The rows are grouped in 4 ways, from coarse to fine. Each group lies inside one group of the grouping before and may be the whole of it. The rows also spread widely along 15 directions, which tell nothing about the answers.
(in the rows, 128 means zero)
Known rows, each followed by its group in each grouping:
[ 67 126 116 132 155 136  97 132 206 123  82 125 110 168 141 129 131 124
 102 130 118 128  80 123 198 105 148 127 143 155  94 123 111 147] | lipu vozaz Tusul lopil
[123 172 123 131 119 117  93 147 104 117 129 124 100 124 126  99  87 132
  70  83 128 160 154 101 121 154 117 167 115 168 108  94  97 172] | Lano suru kos nidi
[114 107 177 130  25 117 145 118 168 167 126 132 128 138 130 169 175 124
 131 132  88 100 101 108 124 116 104 154  96 177 115 135 179  60] | Lano suru kos Bes
[171 148 134 113 161 148 127 134  88  49 138 160 125 147 125 108 141  94
 168  89 142 120 135 168 125 128 147 116 125  80 110 168  99 125] | Lano Dunel vapim livib
[164 180  97 162 104 106 108 155  62  92 132 152 145 157 129 113  99 140
 102  98 170 175 140 149  85 136 124  93 120 105 133 137 147 135] | lipu Zaso sona rame
[ 90  92 161 164  85 185 151 135 151  93  63 146 111 128 166 105  78 123
  87 107 173 102 104 167 145 112 138  71 106 100 162 146  77 103] | Lano leg Lesil zilu
[178 138 137 124 148 127  87 142  85  90 155 141 172  93  89 159 104 100
 124 123 114 162 137 133 132  92 120  89 123  52 151 112 105  86] | Lano Dunel Zefoz Vov
[ 67 143 124 135 139 143 148 163 167 130 111 146 118 182 160 132 144 105
 136 165 145  82 109 142 163 104 169 104 148 103 110 153 118 162] | Lano Dunel tedos zadil
[140 139 113 120 162 102 103 107 143  46 121 105 123 108 149 133 123 145
 109  89 124 161  66 133 152 103 144 123 119 124  89 158 161 105] | Lano suru Mam meza
[171 147 121  94 165 130  85 169 118 157 122 138  52 133 119 154 180 134
  96 163  83 131  97 113 170 138 140 127 120  72 111 110 230 111] | lipu Duku gilen Tuze
[ 84 110 146 159 156 109  87 167 159  84 117 113 127 123  71 140 111 181
 117 117 153 158 119 100 166 101 106  91 153 111 102 125  80 124] | lipu Zaso Fofa Vevop
[112 128 156 131 105 139 111 161 152 124 147 177 156 173 110 158 173  72
 150 146  94  86 108 115 148 104 134 132 122 104  97 154 119 119] | lipu Zaso Fofa Pupu
[129 173  91 131 107 125  96 122 138 161 139 136 171 148 117 137 124 102
  99 138 133 174 130 148 160  77 133 109 160 135 154 103 118 117] | lipu Zaso retuf Giv
[133 139 156 147  97 135 146 112 132 153 123 105 131 121 146 106 100 144
 150 136 160 141 126 130  91 168  93 105 137 199 157 124 100 138] | Lano suru Mam Zot
[106 108 157 123  92 132 149  94 168 127 150 133 179  87 120 159 148  76
 157 166 108 103 115 157 194  86 157 103 139  83 132 152 130  83] | lipu Duku Fod Fevo
[ 81 112  92 138 147 121 126 129 142 115  69 100  91 154 199 122  75 155
  57 112 137 117 104 103  99  97 149 138  92 123 134 119 143 150] | Lano leg Lesil Nodef
[157  94 203 117 141 176 118 127 164 114 128 161 144  94  94 124 139  82
 148 131  71  97  85 134 179 153 109 107 104 110 122 142 102 108] | lipu Duku mirom tel
[130 147 184 139 108 115  97 159 138 100 130 148 130 133  57 119 131 139
 140  86 104 147 142 122 173 158  95 124 124 151  77 119  81 135] | Lano Gog lerev Gevi
[144 161 122 128 147 123 155 165 118 214 110 128  93 115  87  80 110 181
  38 111  94 140 154 141 186 141 125 122 117  92 150  81 182 170] | lipu Zaso retuf rolo
[166 149 110 122 157 110  76 158  76 102 103 114  75 147 168 153 106 144
 103 136 126 148 109  92  72 157 127 121  90 107 118 111 191 131] | Lano Dunel Zefoz Vov
[159  63 181  93 182 125 100  65 135  69 129  95 144  44  83 145 105 102
 178 102  73 130 133 113 158 132 112 140  94  94 126 123  86  84] | lipu Duku gilen Tuze
[190 148 144 132 170 120  88 159  94 115 169 125 134 112  87 126 134 160
 155 146 131 168 115  99  87 166  80  98 147 132 124 130 127 137] | lipu Duku Fod Fevo
[ 79 130 130 147 111 158 188 167 122 100 166 149 133 100 144  83 117 126
  69 125 166  83 134 135 119  83 163 136 141  68 137 180 105 158] | lipu Zaso retuf rolo
[170 105 135  86 218 153 138 138 132 154 159 129 112 108  79  92 153 146
 112 105  68 112 132  94 113 101  95 181 124 112 141 118 108 145] | lipu Duku mirom tel
[ 75  95 175 149  33 155 130 118 164  97  91 134  87 147 198 153 141  94
 162 166 166  80  94 126 111 165 141 117 108 170 108 170 139  96] | lipu Duku mirom tel
[129 117 175  96 108 125 113 111 119 109 171 100 102  52 101 141 137 112
 135 116 105 127 158  90 136 124 114 185 129 138 115 119 101  98] | Lano suru Mam meza
[138 146 140 163 105 193 142 193 117 149 134 182 153 167 138 112 115 115
  91 151 167 113 105 145  85 102 108  67 142 107 186 142  82 126] | Lano Dunel vapim livib
[ 97 113 163 140  34 142 149 113 130 136 123 134 120 101 129 118 115 105
 104 111 138 110 164 136 131 133 128 152 106 146 140 127 107 105] | lipu Duku gilen Tuze
[ 79 151  85 149 135  81 157 151 126 175 144 109 157 124 113 127 101 162
  70 144 138 136 165 125 154  63 156 117 146  66 146 108 147 160] | lipu Zaso Fofa Pupu
[144  74 159 114 104 148 119 119 128 156 137 144 138 141  95 150 145 105
 147 114  81 101 159  84  66  93  78 179  92 139 158 108  87  78] | lipu Duku mirom tel
[133 110 118 143 149 128 166 110 149 144  84 105 144 162 126 106 108 184
 139  98 148 142 119 153 101  98  98  92 123 151 168 128 110 114] | Lano Dunel tedos zadil
[ 21 130 115 144  37 128 160 146 148 174 135 137 113 150 133 121 131 115
  78 132 156  93 209 113 135  70 153 188 146 135 131 112  82 145] | lipu Duku Fod Fevo
[160  94 142 122 200 144 162 146 140 100 135 176 158 190  92 107 172 125
 195 101  93  79 111 138  98 105 108 124 111  88 114 177 100 135] | lipu Duku mirom tel
[119 145 150 132  98 139 143 119 159 178 195  94 178  42  95 122 117 142
  92 161 147 164 121 121 149  80  98 112 190 162 179 113  82 107] | Lano suru kos Bes
[ 82 119 148 158  75  77 203 115 139 139 161 125 197 138  89 144 153 136
 211 146 158  97 178 164 145  89 143  96 154  90 126 167 118 114] | lipu Zaso Fofa Vevop
[171 158 133 112 141 149 124 126 144 145 137 136 136  89 110  94 131 123
  58 106  83 149  81 149 189 124 129 124 121 123 134 126 171 128] | lipu Zaso retuf rolo
[ 46 129 141 152  94 166 144 156 163 178 110 144 122 161 126 101 105 105
 102 145 162  94 174 124 151 109 135 133 155 146 155 108  36 175] | lipu Zaso Fofa Vevop
[132 194  95 120 141  74  88 121 102 138 173 103 168 129 145 140  93 103
 123 149 112 163 147  91  98 130 137 154 137 157 112 101 124 185] | Lano Gog lerev Gevi
[171 187 144 148 130 134 101 167  91  99 180 151 161 109 116  94 105 114
 109 130 137 156 101 121 105 183 111 103 137 144 113 150 121 181] | lipu Zaso retuf rolo
[139 120 109 110 135 124 209  32 166 160 104 117 185 159 150  80 129 102
 175  80  95 104 130 193 137 111 146 154 105 173 148 148 126 141] | lipu vozaz Tusul lopil

New rows, each followed by its group in each grouping:
[131 108 114 117 115  93 159  51 120 132 126  83 169 100 159 141  87 116
 141 106 113 130 150 130  90  85 132 152  96 134 166 118 128  97] | Lano suru Mam meza
[ 64 168 103 164 105  96 165 153 129 123 107 136 123 194 170  89 103 144
 120 124 172 105 144 141 116 160 164 123 123 148  90 157 140 215] | lipu Zaso retuf Giv
[ 93 144 142 130  97 146 132 126 182 130 134  96  86  94 169 109 148 150
  98 170 168 133  65 124 156 155 137 123 165 198 111 161 160 142] | lipu Duku gilen Tuze
[ 91  85 117 113 176 135 165 113 176 133 117 116 152 162 120 120 134 144
 129  99 107  92 130 113 111  42 120 162 123 129 142 137  76 125] | Lano Dunel vapim livib
[167 105 172 114 182 146 139 139 156 182  99 156 151 187  86 135 150 117
 189 135  58  87 115 131 140 145  91 100 100 121 140 114 113 132] | Lano Dunel vapim livib
[190 124 150 126  68 111 122 115  77 107 156 141 139 133  65 143 172 141
 183  83 137 159 174 140  82 114  79 139 122 130 136 139 130  46] | lipu Zaso sona rame
[177 174 100 110 110 120 141  89  96 125 150 115 115 126 147  76 135 132
 126  86 145 161 146 152  86 154 122 172 130 194 129 138 148 148] | lipu Duku mirom tel
[ 68 168 103 104 126 143 153 142 136 173 172  90  68  95 184 101 142 123
  88 200 174 103 145 103 130 121 175 173 188 144 133 138 145 193] | lipu Zaso retuf Giv
[ 80 119 159 170  76 115 169 148 128 170 105 135 147 128 116 108  75 143
  94 125 130 100 167 125 132 150 122 112  96 116 143 114 117 162] | lipu Zaso sona rame
[150 110 173 138 172 121  96 154 137 163 100 113 108  88  55 123  91 180
 109 130  94 160 134 111 181 169  81  81 117 105 140  72 120 133] | lipu Duku mirom tel
[142 106 180 107 139 152 182 153 152 108 197 145 120  81  93 110 207 138
 152 143 106  77  90 124 140 114 123 147 146  96  99 199 154 112] | lipu Duku mirom tel
[ 46 100 142 141 110 105 173 143 147 131 152 131 165 115 120 144 107 112
 112 131 113  73 168 103 135  61 154 154 116  69 123 133  85 138] | Lano suru kos Bes
[161 126 153  99 152 168 154 117 141 135 136 131 124 127 157 112 152  99
 148 140 100  90  84 131 107 137 126 138 115 144 139 157 139 132] | Lano Dunel tedos zadil
[172 138 163 117 159 108 131 128 137 163  88 121  97 162  95 128 152 162
 192 131  92 130 127 150 168 181 106  89 115 131 111 111 165 131] | Lano Gog lerev Gevi
[124 138 104 106 117 148 127  96 149 186  99 107  91  99 128 124 128 123
  80 143 135 155 149 172 210  87 153 115 153 104 179  85 145  94] | lipu Duku gilen Tuze
[ 83 110 150  94 192 128 126 138 165 147 148  81  71 109 138 127 142 145
 147 165 113  91 129  53 117 135 119 187 152 167 105 122  97 177] | Lano suru Mam meza
[127 125 139 147 139 145 110 153  89  74 106 165 138 174 181 149  84  66
 156 149 133  87 126 123  74 134 155  92  86  58 131 147  96 143] | Lano Gog lerev Gevi
[144 151 127 148 108 143 112 126  93 141 106 126 124 134 138 102  75 122
 118 124 165 156 161 142 104 161 114  98 126 141 170 102  94 147] | lipu Zaso retuf rolo
[183 154 136 111 168 151 110 101 114  73 155 116 133 104 139 103 127 110
 174 119 157 159 101 148 109 147 115 108 157 157 134 155  87 126] | Lano suru kos Bes
[198 137 112  71 169 149  80  91 118  83 124 136  78 144 119 128 188  92
 172  93 107 151 123 153 150 116 132 161 134 127 110 134 139  82] | lipu Duku mirom tel
[125 116 130 113 231 119 180 122 166 152 161  75 139  81 127 108 141 177
 156 189 130 107  82 123 149 113 138  95 171  94 140 164 157 169] | lipu Zaso Fofa Pupu
[ 67 137 141 147  87 120 133 127 196 181 116  70  97 103 112 116 125 205
  95 145 180 171 123 119 172 113  94 112 189 219 141 101 102 119] | Lano suru kos Bes
[171 158 125 115 123 110 129 111  76 177 109 122 109 135 178 150 100  87
 148 167 105 116 148 138 111 172 152 109  90  93 159  96 192 137] | Lano suru Mam meza
[ 82 121 128 141 116 120 177 107 163 211  93  97 126 128 139 111  98 148
 120 158 133 115 151 147 164 131 140 109 136 136 164  97 133 155] | lipu vozaz Tusul lopil
[160 130 141  94 114 168 158 102 150 199 151  99  98 108 162 118 168 130
 130 165 124 117  97 115  88 119 100 157 149 196 179 128 150 102] | Lano suru kos nidi
[143 143  78 110 155 140  99 106 121  95 115 119 116 136 188 130 116  99
  87 127 130 141  88 132 117  87 164 134 119 104 141 140 165 117] | lipu Zaso retuf rolo
[172 170 162 147  84 127  84 148 109 106 163 167 170 122 138 158 131  66
 154 177 118 139  80 135 129 183 129  75 120 123 109 150 162 124] | lipu Duku mirom tel
[117 134 101 111 143 145 162 104 147 100 130 121 133 110 206  99 111 102
  58 111 110  96  70 136 122  84 176 156 102 113 129 167 164 148] | Lano leg Lesil Nodef
[162 138 153 122 153 192  85 124 145  91 120 138 124  72 110 109 113  99
  94 127 143 167  82 164 205 119 126  72 158 101 155 131  90  96] | lipu Zaso sona rame
[130 133 107 126 132 156 104 101 147 170  81 102 118  91 154 121  70 121
  44 140 125 164 107 147 182 100 141  91 125 110 192  80 141 109] | lipu Zaso retuf rolo
[104 116 115 155  28 112 103 138  97  80 113 145 117 160 150 183 136 115
 120 119 169 134 146 129  92  73 143 119 108  82 130 145 156  41] | lipu Zaso retuf rolo
[ 96 110 142 117  87 125 143  84 203 167 132  95 156 129 152 152 152 126
 133 150 100 114  86 105 123  77 113 157 133 205 134 135 131  94] | Lano Gog lerev Gevi
[101 160 152 160  55  52 128 152 105 180 143 124 152 169 121 168 116 133
 171 158 118 120 175  88  87 180 107 132 106 169 101 102 151 159] | Lano suru Mam meza
[133  94 147 175 122 148 140 137 130 104  85 151 180 136 131 133  73 131
 117 126 143 126  93 160 122 104 120  32  96  61 175 145 113  92] | lipu Zaso retuf Giv
[111 165 112 134 150 104 136 143 166 157 131 114 115 150 104  85 142 182
 107 115 134 154 119 129 159 144 114 136 158 189  97 125 136 185] | lipu Duku mirom tel
[ 40 138 115 183  87  62 199 123 147 147  90 111 169 161 164 112  57 157
 112 116 150 104 157 146 134 132 160 102  96 126 116 129 134 190] | Lano suru kos nidi
[140 132 175 160  73 129 114 154 149 105 125 168 185 165 128 159 133 106
 137 129 104 116  61 127 116 141 104  82  93 148 106 160 144  99] | Lano Dunel vapim livib
[169 130 154 124 129 155 165 119 138 119 139 124 140 118 101  85 147 162
 138  88 142 141 111 155 110 123  88 118 141 171 146 155 102 111] | Lano Dunel Zefoz Vov
[205 112 152 124 136 148  95  85 158 128  86 143 154 170 110 140 152 114
 197 115  98 157  72 162 133 151  78  77 110 177 144 129 131  71] | lipu Duku mirom tel
[106 100 135 114 101 135 210 106 170 184 120 120 122 114 108 115 163 156
  99 101 107  97 143 161 173  43 132 150 129 103 163 130 145  76] | Lano suru Mam meza
[ 96 127 131 148  89  86 194 122 129 179 148 137 183 160  75 120 140 140
 175 114 125 110 203 154 132  97 124 135 138 115 136 124 102 135] | lipu vozaz Tusul lopil
[141 160  74 122 150 112 126  87 163 139  99  91 124 177 187 124 137 155
 135 129 155 166  69 147 110 103 126 112 150 203 140 138 165 123] | Lano suru Mam meza
[164 179  86 137 106 138 136 113 115 173 138 160 184 210 140 117 147  88
 160 134 152 143 137 171  90  96 124 107 153 158 174 132 112 132] | lipu Zaso Fofa Vevop
[100 121 123 116 132 109 171 103 147 133 154  93 138 123 165 137 146 131
 176 168 149  96 122 125 103 100 147 133 153 134 130 162 136 136] | Lano leg Lesil zilu
[ 95  88 151 146 122 102  96  83 156  71 120  89 175 127 139 153  87 122
 189 127 141 136 115  88  80 134  99 124 116 186 115 144  69 119] | lipu Zaso retuf rolo
[138 122 137 139 110 173 149 164 129 122 109 145 104 125 141 122 134 149
  75 127 156 123  95 153 126  87 127  85 128  84 165 145 145  83] | Lano Dunel Zefoz Vov
[144 152 147 117  82 146  72 133 127 125 137 118  83 108 129 139 150 117
 102 133 138 159 110 105 136 143 112 148 141 176 121 117 142  99] | lipu Zaso Fofa Vevop
[125 120 101 148 205 102 165 120 151 164 103 107 179 167 118  97  79 184
 127 103 117 138 122 124  95  95  97  99 121 140 163 112  94 171] | Lano suru Mam Zot
[127 126 112  84 225 116 129 136 186 206 101  83  59 160 103 111 173 204
 124 137  85 127 109  98 167 118 104 156 153 167 116  93 160 163] | Lano leg Lesil zilu
[106 111 138 149 114 157 122 178 137 116 137 143 100 147 138 121 138 154
 101 143 160 114 106  89  68 113 100 131 135 142 133 150 106 126] | lipu Duku mirom tel
[117 137 111  89 138 162 110 117 176 164 146 119  92 124 136 103 163 114
  72 122  99 127 108  96 140  92 121 207 148 196 126 115 116 140] | lipu Duku mirom tel
[134 110 145 126 212 110  82 137 147 118 120  93 140 116 118 149  89 150
 143 154  97 140  90  77 122 142  99  98 123 127 122 106 106 155] | Lano leg Lesil Nodef
[164  97 163 134 127 159 186 143 113 127 107 156 115 137 114  91 128 154
 113  71 107  94 124 145  95 121 100 125  78  95 154 146 127 102] | Lano suru kos nidi
[102 127 121 132  95 122 115 150 114 225 107 142 151 170 122 162  85  91
  80 142  75 107 190  86 100  88 116 155  84 109 178  48 105 133] | Lano Dunel tedos zadil
[ 89 120 134 135  60 123 156 120 174 179 148 107 162 128 115 148 152 150
 110 139 138 131 131 115 115  58 100 143 153 181 156 123 114  85] | Lano Dunel Zefoz Vov
[104 134 135 129 138 134 102 145 161  92  99 121  95 172 182 160 150 118
 162 171 146 110  63 118 129 144 146  97 133 145  92 161 157 129] | Lano Dunel tedos zadil
[141 162 162 129 102 113 122 126 108 141 146 143 143 145  54 111 147 107
 205 110 139 144 208 161 172 167 111 121 156 143 113 112  66 146] | lipu Zaso Fofa Pupu
[132 153 142 126 163 143 114 153 104  86 146 132 110  73 117  95  97 118
  89 125 139 136 130 132 168 149 150 114 137  74 116 138 117 167] | lipu Zaso sona rame
[191 174 123 131 199 113 113 161 111 157 140 142 176 141  56  92  99 163
  93  85  83 176 126 135 146 134  85  99 123 124 137  92 111 171] | Lano Dunel vapim livib
[160 111 167 146  93 131  96 147 134 110 114 164 163 159  98 162 136 118
 140 107  96 132  92 124 118 117  88  92  94 123 124 131 122  72] | Lano leg Lesil zilu
[131 118 178 130 105 130 190 117  97 194 140 121 140  87  82  87  94 125
 142 117 112  95 217 137 128 162 115 143 108 108 170 100  90 162] | lipu Zaso Fofa Vevop
[153 149 119 152 111 106 121 147  89 119 132 168 188 179 109 128  97 109
 125  86 110 134 152 133  84 112 112 116  92 107 133 120 100 138] | Lano leg Lesil zilu
[ 84 166 103 143  94  99 141 189 121 164 156 157 128 186 155 158 156 117
 103 171 128  93 132 103 105  90 157 138 132  93 108 137 174 150] | Lano suru kos Bes
[122 153  97 147  85 150 160 119 142 168 118 141 160 156 159 116 115 118
  87 127 161 140 118 169 121  61 132  99 146 137 190 126 113 104] | Lano suru Mam meza
[117 148 155 130 140 124 136 152 143  90 127 141 107 123 108 119 146 130
 145 120 134 122 116 158 202 142 149  96 142  92  86 151 129 136] | Lano suru kos nidi
[153 132 138 123 127  98 140 154 132 148 129 170 127 196  62 142 203 141
 187 111  89 114 150 151 159 119 115 123 123  95  91 136 165 106] | lipu Duku mirom tel
[135 111 160 114 195  82  99 109 132 108 120  96 163 114  92 132  76 129
 153  89  49 128 138  74 121 165  99 160  73 150  91  97  95 174] | Lano Dunel tedos zadil
[133 108 145 150 148 149 207 154 135 191 128 133 131 142  90  66 127 198
 126 122 149 106 149 142  91 131  84 105 137 133 178 137  99 159] | lipu Duku gilen Tuze
[100  71 141 103 163 160 156 110 163 126  72  91  57 126 132 117 138 169
 133 105 138 103 138 130 141  86 123 142 124 116 151 124 103  92] | Lano Dunel tedos zadil
[128 121 156 102  72 121 140  99 124 165 139 103  93 115 125 117 139 131
 123  89  97 117 169  86  84 143  93 221  97 211 126 103 120 118] | Lano suru kos nidi
[132 151 139 117 133 135 173 133 120 150 167 107 109  78 143  73 126 146
  82 129 126 108 122 115 117 151 137 168 129 143 127 150 158 184] | lipu Zaso Fofa Pupu
[ 89 133 120 110 146  49 172  65 169 160 125  61 171  97 109 118 100 158
 134 100  83 135 161 131 181 117 142 164 115 163 102 104 146 168] | Lano Dunel Zefoz Vov
[165  83 156 110 122 133 163 100 142 142 112 108  94 103 113 110 154 176
 124  92  95 119 111 126 110 128  94 155  90 145 139 137 176  81] | lipu Duku mirom tel
[161 136 145 148 139 130 191 153 148 174 184 164 214 154 103  92 152 143
 137 137  94  99  83 125  72 124  87 116 124 156 140 172 136 166] | lipu Duku mirom tel
[163 126 138 107 156 176 134 156 104 115 116 134  46 112 165 124 148 129
 107 148 141 107  97 136 123 124 145 109 125  64 152 144 168  99] | Lano suru kos nidi
[ 82 127 148 140  96 117 143 120 154 158 130  72 108  68 146 127  91 165
  92 157 159 141 128 106 140 125 120 120 150 164 151 110 120 129] | Lano suru Mam meza
[101 118  69 122 122 142 154 140 115 163 102 104  83 152 195 130 112 160
  36 129 153 115 136 104  56  41 144 162 112 104 185 112 163 109] | Lano Dunel Zefoz Vov
[153  74 186 127 128 136 164 109 125 149 134  98 134  65  99 114 107 165
 135 122 101 109 130 104  94 144  83 130  95 124 165 129 132 104] | lipu Zaso retuf rolo
[ 96 126 106 145 147 111 147  84 188 145  56 130 181 205 197 130  84  93
 140 126  96 100  76 152 141 122 155  97  81 157 127 131 136 163] | Lano suru kos Bes
[ 85 154  97 138  75 112 155 108 117 160  74 140 114 178 164 126  97  90
 115 108 146 114 197 180 167 104 178 126 109  97 148  96 122 135] | Lano suru Mam meza
[208 142 159  87 185 130  82 126 127 111 133 119  91 122 105 142 177 131
 187 140  90 147  80 127 154 172 104 108 135 136  99 133 168 109] | Lano leg Lesil zilu
[ 96 123 121 150  65 120 182  80 124 127 145 110 184 121 152 124  98 112
 163 125 189 127 175 162  87  75 134 115 148 139 179 143  65 100] | Lano suru kos Bes
[148 169 110 122 109 158 136 121  98 163 121 159 139 176 168  92 101  68
 115 114 126 111 157 148  89 138 137 147 111 152 162 112  90 173] | Lano leg Lesil zilu
[ 90 155  91 129 159 123 104 155 154 150  93  92  56 138 185 140 118 164
  70 177 162 146  88 115 160 111 159  99 156 117 130 109 179 143] | Lano suru kos Bes
[142 134 194 109 153 132 115 123 172 127 170 128 164  69  59 113 146 106
 150 130  65 125 101 119 213 162 109 130 142 146  90 137 107 150] | lipu Zaso retuf rolo
[172 144 148 115 189  75 106 108 145 110 151 118 191 100  64 139 132 126
 157 109  52 154  93 131 199 139 124 109 113 104  84 130 165 138] | lipu Zaso Fofa Vevop
[113 144 143 121 108  73 120  83 164 123  94  81 106 116 105 124 124 167
 144  80 114 168 136 141 198 157 119 141 123 196  83 106 146 123] | Lano suru Mam meza
[ 87 116 109 132  86 179 145 143 144 155 110 116  86 155 180 116 127 146
  69 135 184 115 131 107  58  67 115 154 144 172 182 127  93 108] | Lano Dunel Zefoz Vov
[172 181  95  94 146 108 146 100  78 135 165 117 120 123 134  85 127 115
 127  81 116 146 178 137  96 128 136 191 127 148 130 118 130 163] | Lano suru Mam Zot
[106 138 127 120 154 124 144 146 119 107 139 138 123 104 106 111 109 116
  91  97 113 116 161 139 179  90 160 140 124  54 118 121 100 145] | Lano suru kos nidi
[121 131 122 102 100 171 122 118 161 188 105 110  81 146 140 133 161 129
 109 145 146 137 135 133 139  85 113 143 161 177 173  97 114  87] | Lano Dunel Zefoz Vov
[158 158 100 125 175  83  86 141 111 131  83 116  84 153 121 133 116 165
 107 120 106 169 117 133 166 167 136 100 103 102 101  98 205 148] | lipu Duku gilen Tuze
[145 128 129 152 118 136 173 143 141 164 164 133 185 146 141 103 135 158
 102 136 125 112  75 103  40 103  90 129 121 170 158 167 145 143] | lipu Zaso Fofa Pupu
[149 107 117 150 176 115 158 145 138 142 105 149 171 161 114 106 101 164
  92  96  83 116  95 127 103 105 108 105  77  92 141 133 153 146] | lipu Duku mirom tel
[101 144 140 134 106 135  98 182 119 151 142 162 108 154  77 120 136 121
  96 116 115 126 185  94 137 124 110 163 134 127 110  97  77 154] | lipu Duku Fod Fevo
[ 73 113  93 142 117  91 161  86 157 181 112  95 177 140 148 139  88 129
 125 152 133 123 159 131 124  79 144 123 126 129 168 105 118 140] | lipu Duku gilen Tuze
[109 136 127 156  85 137  75 150 116  75 118 148 135 144 133 142 100 106
  96 111 157 151 125 116 115 109 125 113 122 121 123 131  93 107] | lipu Zaso retuf rolo
[ 98 131 126 131 158  83  80 139 177 159  86 120 133 171  74 157 119 152
 115 102  73 158 135 103 199 102 106 124 121 140  99  69 112 130] | Lano suru Mam Zot
[157 136 118 140 124 123 168 113 104 167  91 147 149 178 113  83 100 138
 126  74 110 123 169 164 109 139 115 122  86 125 158 113 128 151] | lipu Zaso retuf rolo
[149 140 113 133 141 147 108 119 143 178 109 115 147 121 134 122  97 130
  75 142 120 160  99 132 140 102 113  97 131 135 182  95 131 121] | lipu Zaso Fofa Pupu
[207 156 171 114  82 165 152 126  83  89 150 164 100 126 130  82 177 107
 163  91 136 117 114 170  99 191 119 137 110 148 112 187 164 112] | lipu Zaso retuf Giv
